The groups are shells around one centre, one inside the other: the same stretched ball of 6 dimensions in 7 sizes.
Some rows, each with its group after it:
22.3	6.6	6.1	-30.8	-11.8	7.1	-31.0	23.0	12.2	20.7	-5.1	5.1	14.8
Lurir
-11.4	-17.3	16.7	-19.7	-6.1	-29.8	-17.9	8.6	9.5	-0.6	-22.8	-10.5	21.0
nos
-12.7	-8.6	-4.9	-8.2	-26.6	-19.3	-36.1	32.7	-4.1	-5.9	-15.1	-25.4	3.1
lep
-3.2	-4.1	-13.3	-11.3	-3.5	-19.4	-8.9	17.3	7.8	22.9	-4.0	0.3	14.1
Lurir
-11.8	-21.9	-30.3	4.2	1.3	-23.4	-18.0	46.9	-11.3	3.5	-1.1	-15.0	18.3
pel
17.0	10.2	31.6	-38.9	-41.6	-5.0	-43.0	15.4	14.5	-9.1	-14.5	-6.0	4.8
Pokis
1.1	5.1	-5.9	-16.1	-25.9	-6.4	-33.3	26.1	3.8	12.5	-8.9	-12.6	0.8
Pokis
9.6	-11.7	9.0	-17.6	12.1	-19.6	-13.4	10.5	11.6	3.9	-8.5	1.2	30.7
nos
19.3	13.2	-2.6	-25.9	-26.5	13.4	-43.2	32.6	6.0	19.1	-4.6	-5.4	1.9
pel
16.2	10.9	5.2	-27.2	-33.5	6.9	-45.8	31.8	5.4	6.7	-7.6	-9.4	1.2
gev
-1.6	-7.2	8.5	-24.4	-39.6	-21.2	-32.2	36.8	0.7	-14.7	-8.3	-9.7	7.0
Lurir
6.3	9.3	12.0	-24.0	-19.3	-6.5	-29.9	4.7	15.1	15.6	-15.5	-7.8	5.6
lep
12.1	14.6	-3.1	-21.3	-30.9	-2.4	-31.6	22.3	8.8	14.0	-2.1	-4.2	-0.7
gev
8.3	-14.4	21.4	-31.1	2.2	-23.9	-8.7	9.2	16.1	3.7	-11.4	10.6	32.4
lep
-18.3	-24.2	-1.6	-6.1	4.0	-23.5	-25.4	23.1	-1.7	3.7	-24.1	-22.9	20.1
Lurir
6.9	-9.8	1.9	-9.7	14.2	-15.5	-20.1	12.1	8.1	5.6	-10.4	-8.6	26.4
nos
19.8	9.3	23.0	-34.9	-34.5	0.3	-43.6	21.8	11.5	-4.5	-10.9	-5.6	6.8
Pokis
-10.7	-11.1	16.6	-18.7	-26.7	-22.4	-37.4	20.9	2.8	-13.2	-24.0	-23.7	8.4
gev
0.5	-25.8	-4.8	-21.6	9.9	-22.9	-3.0	33.3	4.2	13.9	-3.7	12.2	35.0
pel
7.4	10.2	20.3	-32.1	-57.9	-10.9	-45.9	28.0	6.5	-16.7	-10.7	-13.3	-5.2
pel
17.5	10.0	-15.9	-22.0	-24.9	4.2	-28.2	39.8	3.8	21.6	7.1	5.0	4.9
Pokis
11.5	2.5	-4.2	-10.4	4.1	-5.0	-26.3	13.4	8.4	14.7	-7.1	-9.0	15.9
befim
3.9	-9.3	-2.4	-23.4	-6.2	-22.6	-3.9	22.1	10.2	15.7	-0.5	12.8	22.6
nos
13.5	13.7	17.8	-37.5	-56.3	-2.1	-44.6	30.1	8.8	-4.1	-8.0	-5.2	-4.8
nos
19.4	8.8	17.2	-44.9	-50.4	-2.4	-34.3	35.6	10.6	1.4	-1.5	9.9	4.3
Lurir
-5.9	-15.1	-2.0	-5.0	10.6	-20.6	-21.2	14.6	3.7	5.3	-16.2	-16.5	22.1
Pokis
7.6	-3.0	-19.6	-5.3	13.3	-3.2	-19.7	22.4	4.3	27.3	-3.4	-5.5	18.5
Lurir
19.9	12.7	43.4	-43.0	-42.7	-4.5	-46.7	6.7	18.8	-14.0	-18.9	-7.5	5.5
Lurir
-21.8	-18.1	-10.8	-10.5	-17.1	-24.7	-21.2	32.9	-3.1	10.3	-16.7	-15.8	9.1
lep
27.4	18.5	8.7	-41.2	-41.2	-1.2	-22.8	25.3	16.6	14.0	8.2	19.7	4.9
pel
7.0	10.6	-0.3	-24.6	-34.2	-11.5	-23.2	21.0	10.4	12.5	-1.7	1.3	1.1
befim
-13.7	-14.7	9.7	-12.9	-8.7	-20.7	-31.7	15.6	3.2	-0.6	-26.4	-23.9	13.7
gev
0.7	-11.0	18.3	-31.4	-26.5	-26.7	-18.6	23.0	9.5	-7.9	-10.2	2.6	17.7
gev
7.8	0.0	-20.5	-18.6	-11.2	2.7	-23.4	39.1	2.0	31.7	0.3	2.9	9.9
lep
16.5	6.2	14.9	-27.0	-27.1	-8.2	-34.5	20.6	9.9	-6.1	-6.1	-4.7	9.8
Pokis
-9.4	-15.8	31.4	-26.8	-18.0	-23.7	-34.1	10.4	9.1	-12.1	-31.4	-19.1	17.0
befim
3.0	-3.1	-22.1	-16.2	-6.8	-11.2	-7.6	31.6	5.0	31.9	4.1	10.0	14.1
gev
-6.3	1.6	11.9	-22.4	-30.7	-14.6	-33.1	13.3	9.0	5.9	-20.4	-15.7	1.4
befim
1.7	-5.0	19.8	-17.0	-3.5	-17.4	-30.1	1.7	12.1	-2.8	-22.0	-16.7	17.4
gev
6.7	4.0	-0.2	-20.6	-8.2	-0.6	-28.4	15.0	10.5	25.5	-12.9	-5.7	10.0
lep
5.1	-8.7	25.2	-22.1	-2.0	-6.9	-41.6	9.5	9.4	-3.8	-27.8	-20.5	20.1
pel
4.9	-6.2	-24.5	-15.6	-11.0	-22.4	1.7	37.5	3.7	20.0	14.3	17.6	17.7
pel
4.8	2.3	18.6	-33.4	-48.5	-15.1	-36.2	28.6	7.1	-11.3	-10.1	-6.2	2.2
nos
-1.6	-13.5	-0.3	-28.8	-29.0	-19.4	-19.1	42.8	1.4	3.3	-3.9	4.7	14.5
befim
2.5	3.6	0.5	-30.3	-45.3	-12.6	-26.2	35.3	5.6	7.8	-2.7	1.8	0.3
Pokis
-9.3	-18.7	-9.0	-3.6	4.0	-31.5	-11.3	22.6	0.9	-0.7	-7.5	-10.1	22.8
befim
-17.4	-25.5	-11.9	3.4	24.6	-29.3	-10.6	14.2	1.0	11.6	-17.8	-17.4	27.8
lep
4.6	-12.8	4.3	-28.8	-17.3	-21.7	-12.5	32.6	6.5	3.3	-1.9	10.3	21.8
nos
-9.7	-5.6	-11.2	-5.7	-14.5	-19.5	-25.1	24.0	0.5	6.9	-10.5	-17.7	6.7
befim

New rows, each followed by its group:
-0.5	-14.6	-14.3	-16.6	4.6	-28.5	7.3	24.0	8.1	21.6	4.3	16.6	27.0
pel
24.3	9.6	19.0	-35.6	-36.7	5.9	-47.8	31.9	8.0	-5.5	-6.8	-4.6	6.8
pel
-4.7	-14.2	10.9	-24.8	-17.4	-15.3	-30.1	28.1	3.6	1.2	-18.6	-10.1	15.8
Pokis
6.6	5.8	40.3	-38.2	-34.1	-14.8	-35.6	-1.7	20.2	-5.8	-24.5	-8.2	7.7
Lurir
-2.1	-5.8	-30.8	-0.1	-13.5	-13.2	-25.1	45.9	-8.0	7.7	4.4	-12.6	7.4
pel
12.1	-5.9	1.4	-13.9	3.0	-9.4	-26.6	21.4	5.6	2.3	-6.5	-7.2	22.2
Pokis
7.0	-10.3	-13.5	-14.4	-6.4	-18.9	-12.4	37.4	1.2	5.4	6.0	5.2	21.3
Pokis
19.8	5.6	0.8	-32.4	-29.9	1.3	-30.5	38.4	6.6	10.7	2.4	7.5	9.5
Pokis
10.1	9.1	-1.8	-27.4	-28.7	-7.0	-21.6	23.4	11.1	19.3	-1.0	6.1	4.6
Pokis
-16.8	-19.9	-15.9	-8.3	3.0	-28.5	-4.3	24.1	2.3	21.0	-10.0	-3.2	19.9
Lurir
-7.1	-14.6	26.9	-29.8	-31.0	-21.7	-37.4	24.1	4.8	-16.0	-25.2	-16.4	13.0
Lurir
-20.7	-20.0	21.3	-20.1	-21.9	-28.9	-32.9	17.0	3.4	-11.1	-31.9	-24.7	12.4
pel
-2.3	-25.4	12.3	-10.0	22.7	-25.3	-19.2	10.8	6.0	-5.8	-20.5	-13.6	36.1
lep
0.7	-18.7	-26.6	-7.0	6.6	-16.6	-10.5	45.2	-4.4	14.9	4.8	2.5	25.0
Pokis
4.4	-10.7	-14.8	-11.0	10.3	-5.9	-19.6	29.4	2.1	22.9	-5.9	-3.3	22.3
nos
15.5	5.8	35.2	-38.2	-26.9	-11.0	-32.7	4.3	19.2	-4.8	-16.5	-1.5	13.2
nos
13.8	2.3	-7.4	-28.0	-35.4	-11.6	-20.2	43.7	3.6	4.5	10.0	11.3	8.7
befim
-6.0	-4.1	-11.9	-18.9	-42.5	-19.2	-26.0	46.0	-3.3	0.4	-0.5	-6.0	0.5
Lurir
12.9	10.9	8.7	-35.0	-48.7	-11.5	-26.6	29.2	10.6	1.8	1.7	7.1	0.8
befim
34.1	13.2	17.4	-40.8	-20.7	5.1	-27.5	18.8	18.3	12.5	1.7	16.5	16.3
pel
-4.4	-5.4	1.0	-29.0	-41.1	-9.0	-34.4	42.7	-0.1	7.0	-11.2	-6.6	2.4
lep
-9.1	-10.6	21.6	-25.3	-23.4	-20.7	-32.6	14.7	8.0	-4.1	-26.0	-16.2	11.3
Pokis
16.0	11.5	23.0	-28.4	-26.2	-2.6	-41.3	8.5	14.4	-1.4	-15.1	-11.0	6.3
nos
13.1	-2.7	-11.3	-21.6	-3.7	-13.9	-4.7	26.4	9.8	22.0	7.5	16.8	21.4
nos
-15.8	-23.2	-4.9	-10.4	3.1	-27.2	-13.4	23.4	1.7	10.3	-16.8	-10.0	22.3
Pokis
-13.8	-25.6	4.2	-7.0	17.3	-29.8	-13.9	10.7	5.0	3.7	-22.1	-14.9	29.6
gev
21.6	13.3	5.9	-34.3	-46.0	0.8	-37.5	37.9	6.9	1.1	3.5	3.7	1.1
gev
-11.1	-22.7	12.3	-14.8	3.8	-22.7	-25.9	16.2	4.1	-0.8	-25.9	-17.8	24.3
gev
-9.2	-13.6	4.6	-19.9	-16.8	-15.1	-30.7	28.5	1.6	5.6	-19.8	-14.3	12.5
nos
11.5	-13.9	6.7	-14.0	14.7	-19.7	-16.1	15.3	8.4	-2.8	-6.3	-1.8	32.9
lep
19.2	8.7	-1.4	-18.9	-2.1	4.9	-29.9	15.6	11.2	22.1	-5.4	-2.6	13.4
Lurir
-11.1	-17.6	22.9	-11.4	4.3	-27.0	-29.9	0.3	8.5	-10.5	-31.6	-26.3	22.5
pel
-3.5	-2.0	3.9	-31.3	-47.4	-10.1	-34.7	40.3	1.9	5.3	-10.9	-5.7	-0.6
Lurir
-2.6	4.4	22.5	-36.1	-54.4	-17.6	-34.6	20.9	10.4	-4.6	-16.6	-7.5	-2.8
Lurir
9.4	-1.6	11.3	-17.7	1.0	-7.9	-29.4	8.0	11.4	7.3	-15.6	-10.4	18.7
Pokis
21.8	12.3	20.0	-32.1	-30.0	1.3	-41.5	17.8	12.7	-1.2	-8.9	-5.1	6.8
Pokis
-0.7	3.7	11.8	-23.2	-39.2	-12.3	-40.2	22.5	5.6	-4.5	-15.6	-17.2	-0.9
Pokis
25.9	4.3	2.9	-31.9	-2.6	-3.8	-10.3	17.9	17.1	24.0	5.0	21.8	23.9
pel
14.2	5.0	10.8	-23.3	-10.6	-12.9	-20.4	7.9	15.2	7.2	-5.8	1.6	15.8
gev
13.7	8.1	17.9	-28.4	-34.5	-2.1	-45.8	23.0	8.1	-6.2	-12.9	-13.2	3.7
Pokis
18.3	6.9	23.8	-37.3	-43.9	0.0	-48.5	31.4	7.5	-11.6	-10.7	-7.5	4.6
lep
11.3	-7.3	-5.4	-27.8	-12.1	-3.2	-21.8	39.5	4.1	18.7	-1.4	8.5	18.9
Lurir
19.3	4.5	-21.0	-20.4	-17.1	6.5	-27.5	47.7	0.1	22.2	9.5	6.5	10.2
Lurir
0.5	-11.1	18.2	-29.7	-7.7	-26.0	-9.2	7.8	15.8	7.8	-13.8	6.9	24.0
Lurir
18.3	-3.1	24.6	-39.3	-13.2	-12.4	-17.8	13.8	17.9	4.9	-7.8	13.6	24.6
Lurir
-2.4	-1.1	7.7	-21.4	-26.9	-7.4	-39.1	23.7	4.5	5.5	-18.9	-17.2	3.8
Pokis
-0.4	5.8	5.4	-27.6	-48.9	-5.6	-42.3	34.1	2.8	3.3	-12.5	-13.1	-5.7
gev
-7.8	-8.4	-10.3	-18.0	-13.1	-16.6	-14.4	26.5	4.8	23.9	-8.9	-0.7	11.4
befim
6.2	7.0	-19.5	-14.0	-21.2	-3.0	-25.3	32.9	2.7	23.0	1.7	-2.9	2.3
nos
-5.5	-11.8	-10.8	-19.0	-21.9	-13.2	-24.8	42.4	-2.1	11.5	-6.9	-5.1	10.5
Pokis
-5.2	-12.7	20.1	-34.5	-24.3	-23.3	-18.8	18.9	11.2	3.9	-18.1	1.8	16.8
Lurir
8.4	-6.5	-0.6	-19.6	1.4	-1.4	-28.4	24.6	5.9	18.1	-11.7	-5.1	19.4
befim
8.0	-2.4	-6.1	-5.9	5.1	-11.7	-24.5	16.0	5.6	6.4	-5.9	-11.5	17.8
Lurir
